The rows of a group lie close to one hidden flat surface of 10 dimensions, which may be shifted away from zero. Surfaces can cross.
In the rows, 128 means zero.
Known rows, each followed by its group:
[193 119 156 132 145 184 182  59 148 161 143 105  71 192 116 131 110]  (3)
[127 122 120  90 148 136 124 136 143 144 186  97 172 125 162  77 100]  (2)
[188 119 128  83 137 141  84  93 141 137 173 100  77 142 115 151  85]  (3)
[128 145 102 132 128 137 163 128 140 151 130 127 206  93 160 134 125]  (2)
[120 140  95 162 126 143 195 116 147 170 100 143 151 125 160 132 146]  (2)
[170 119  99 143 199 166 155 100 186 174 175 107 137 179 143 123  85]  (3)
[102 138 105 104 122 109 122 129  94 134 162  96 176 140 111  88 125]  (3)
[147  80 161 149 142 159  87 177 102 115 149  87 209 130 102 112 181]  (2)
[150 157 138 159 152 157 154 112 113 182 165 131 144 139 122 156 113]  (1)
[144  91 184 184 160 137 152 118 140 152 140  94  83 163 142 141 162]  (3)
[144 106 136 167 140 129  63 174 173 133  90 175 144 126 105 139 153]  (0)
[150 128 119 122 127  72 119 140 140  78 107  91 136  91 101 162 145]  (2)
[116 138  82 103 101 125 155 110  89 142 111 121  65 122 161 148 144]  (0)
[114 120 134 123 123  86 142 115 147  96  97 114 151 128 119 117 132]  (2)
[107 138 122 148  71 116 139 116  94 151 113 129  94 132 105 112 161]  (3)
[153 145 115  97 136 136 154 123 162 159 125 146 141 121 152 106 104]  (1)
[141 154  44  86 162 135 139 158 118 177 115 149 133 155 134 109 125]  (1)
[113 123  57 171 109 143 102 101 175 157 101 168 122 170  97 125 119]  (1)
[159 157  79 164 124 142 113 147 119 170 118 148 191 121  72 163 140]  (3)
[151 131 142 182 122 134 160 171 192 115  77 176  82 113 112  98 154]  (0)
[115 125  73  28 170 125 112 134 111  82 102 142 194 130 155 135  94]  (1)
[ 90 122 103  88 191  80 123 128 163 103 122 133 114 162 158 114  84]  (2)
[123 143 160  68 184 109  95 154 139 183 132 177 169 165 148  93  97]  (1)
[ 98 126  77 127 115  72  93 117 134 124 145  94  99 101 146 163 119]  (0)
[165 168  84  73 115 118 151 100  79 171 128 110  64 146 112 152 121]  (1)
[109 115 149 137 164 158 180 125 138 140  68 175 176 159 168 130 143]  (2)
[114 148 112 164 127 168 150 190 106  90 146 145 145  62 135 135 136]  (0)
[134 152  99 135  96 150 188 116  93 137 119 122 123 112 128 137 145]  (3)
[113 127 179 103 138 113 126 112 159 139 118 162 146 143 157 103 100]  (1)
[145 100 128 127 169  78 113 145 186 136 151  73 147 151 122  85 138]  (2)
[ 94  69 127 121 149  89  47 156 174 102  81 152 128 194 104  65 150]  (1)
[201 160 159 122 127  85 162 117 145 189 130  93  91 117 114 144 144]  (3)
[190 126 147  59 176 116 139 133 129 101 129  92 142 119 133 148 115]  (0)
[117 101 107 136 106 115  56 129 155 158  85 168 126 126 143 156 148]  (0)
[154 113 126 124 103 140 155 150 112 117 155  69 150  85 138 100 165]  (2)
[ 97  98 166  78 130 125 109 137  81  39  99 136 111 146 124 113 134]  (2)
[121  87  93 155 197 113 157 144 150  49 106  79 164 139 126 160 147]  (0)
[ 81 123 103 172  75 167 119 115  98 153 156 134 154 147 112  88 141]  (3)
[140 106 147 180 144 179 168 144 182  71  99 154 167 122 117 102 135]  (0)
[154  98  93 176 128 204 143 128 137 148  58 171 131 155 124 162 176]  (0)
[177 102 183 138 143 134 145 108 170 161  94 128 113 184 110 101 153]  (2)
[190 160 166 121 145 139 194 125 110 153  85 136 172 128 104 155 151]  (3)
[ 99  93 141 152 145 184 148 114 161 139 169 133  97 123 216 117 109]  (3)
[103 104 100 167  90 183 125  71 130 111 143 122 142 152 115 129 113]  (0)
[119 101 142 152 139  91 134 140 210 139  90 142  90 147 148  78 146]  (1)
[144 116 108 149  75 119 106  61 165 135 133 106  91 145  90 126 111]  (0)
[ 74  87 112 152 122  94 128 116 172  89  69 143  82 165 137  97 151]  (1)
[132 138 110 141 129 129  77 168 101 196 139 146 128 165  82  95 156]  (1)

New rows. What belongs after each?
[151 121 156 134 161 103 148 114 192 175  67 164 123 169 139 123 137]  (2)
[160 122  95 178 131 177  98 140 133 154 202  92 138  82 142 178 124]  (3)
[144 111  69 155 133 131 134 133 161 108 110 107 125 122 119 142 146]  (1)
[ 98 122 206  91 178  71 136 146 140 136 108 140 108 153 174  98 131]  (1)
[165 174 124  65  93 101 187 105 114 156 119 112 100  94 143 118 121]  (3)
[169  90 117  76 123 124  88 118 147  83 108  99 120 153  89 100 133]  (1)
[119 111 154 101 150 104 145 114 120 129 165  75 104 151 155  98 129]  (3)
[151 109 114 143 133 135  82 125 170 150 110 145 139 129 126 156 130]  (0)
[134 126 175  91 180 102 157 128 150 152 110 136 157 174 142  94 117]  (3)
[129  92 107  56 113 116  87 146 134  74  90 129 143 133 122  74 138]  (1)
[166 118 135  74 187 155 139 131 137 130 154 114  94 152 156 119  97]  (2)
[ 81  74 117 161 166 225 120 101 125 105 165 137 162 200 149 101 105]  (3)
[ 95 113 114 160 183 119 131 210 161 103  72 174 133 111 166 131 162]  (0)
[100  79 105 158 141 128 117 103 137  78 103 103 137 180 100 131 146]  (0)
[120 129 126 151 136 161 154 123 132 163 100 163 165 147 150 131 140]  (2)
[161 156 110 125 142 152 130 150 125 148 126 146 189  96 123 163 122]  (3)
[135  97 134 166 142 105 163 142 135 109 110  81  59 151 116 109 184]  (1)
[141 127 150 107 174  58 159 126 210 150  79 131 146 137 159 114 124]  (2)
[102 125 132 104 119 131 117 117 159 166 145 158 128 136 172  76  97]  (3)
[176 120  82 118 136 150 191  92 124 126  93  94  88 137 135 168 148]  (0)
[ 87 127 111 161 153 111 130 172 178 107 120 157 130  91 166 123 123]  (0)
[150 142 145 134 111 128  51 164 167 150 151 165 155  69 128 137 105]  (0)
[118 113  69 154 155 133 153  98 115 147 201  42 124 188 103  94 123]  (3)
[130 130 113  76 143 134 197 100 121  81 125 102  89 135 158 109 104]  (2)
[164 130 138 156  77 160 100 111 135 167 134 144  62 102 128 164 131]  (3)
[141 140 103 158 102  90  80 165 140 131 125 129  88  89  99 149 148]  (0)
[101 136  92 126  72 213 154  89  99 138 166 144 159 135 136  85  98]  (3)
[ 96 119 102  30 132 118 119 100  91  90  84 147 122 177 132 105 104]  (1)
[117  94 187 146 197 114 153 147 136 130 134  99 146 163 161 123 153]  (3)
[136 113 114 183 229 109 140 163 129 134 143  86 132 165 117 178 154]  (1)
[111 118  88 240  80 196 154  94 173 107 150 139 120 128  96 114 117]  (0)
[127 138 134 119 111 160 151 106 173 175 118 181 146 149 150  70  98]  (1)
[108 146 104  99 183 125 160  82 161 119 104 168 152 171 147 152  65]  (2)
[147 130 165 131 103 144 134  82 124 109  77 158 178 150  82 152 125]  (2)
[107 109 128  97  89 136  81 113  95 125 115 142 136 135 132 134 135]  (0)
[166 149 131  82 101 174 179  68 106  98 144 111 152 119 118 130  86]  (2)
[128 116 201  70 120 139 137  92 107  61  77 158 156 156 114 121 110]  (2)
[112 120  86 155 153  82 139 116 165 107 126  89 172 146 104 134 125]  (2)
[160 151  92 114 105  94 120 145 209 169 106 157 116  65 164 112 115]  (1)
[166 124 117 181 141 110 143 121 200 126 121 117  70 150  86 116 128]  (0)
[168 142 131 133 127 129 154 127 125 159 165  83 118  95 137 152 132]  (3)
[133 107 124 124 128 171 151 103  91  62 157  74 186 143  94 118 125]  (2)
[105 126 144 149 123 139 127 142  90 136 140 121 202 150 101 108 150]  (3)
[121 143  83 142  89 146 135 128 103 156 207  74 151  75 147 118 123]  (3)
[108 135 136 131 167  71 146 200 140  72 104 129  83 107 130 104 152]  (0)
[ 99 121 196  88 165 131 119 135 115 147 130 166 170 184 146  82 107]  (1)
[132 112 153 107 161  95 132 163 148  86 121 105 153  83 165 141 139]  (1)
[146 169  49 131 116 114 147 123 138 182 133 127 134 130 101 125 119]  (3)
[186 146  95 110 149  97 183 117 167 132 133  78  80 100 141 148 121]  (2)
[ 77 138 144 115 143 176 163 140 102  99 171 154 146 118 178  91  87]  (0)
[157 138 147 163 157  90 165 167 130 151 101 109 106  84 150 186 179]  (3)
[150 152 112 109 109 121 128 157 115 107 142 113 129  51 141 154 126]  (0)
[136 130  90 124 125 143 111 129 133 155 185 101 143 129 130 102 111]  (2)
[ 91 126  96 182 105 120 121 145  96 152 185  76 158 117 119 106 159]  (3)
[148 126  99 208 149 188 190 137 153  84 144 112 129 122  97 129 131]  (0)
[124 114 159 137 168  88 148 126 143 113 117 101  95 142 145 147 139]  (1)
[ 83  95 146  97 132 144 112 126  58  58 125 109 129 151 133 133 140]  (3)
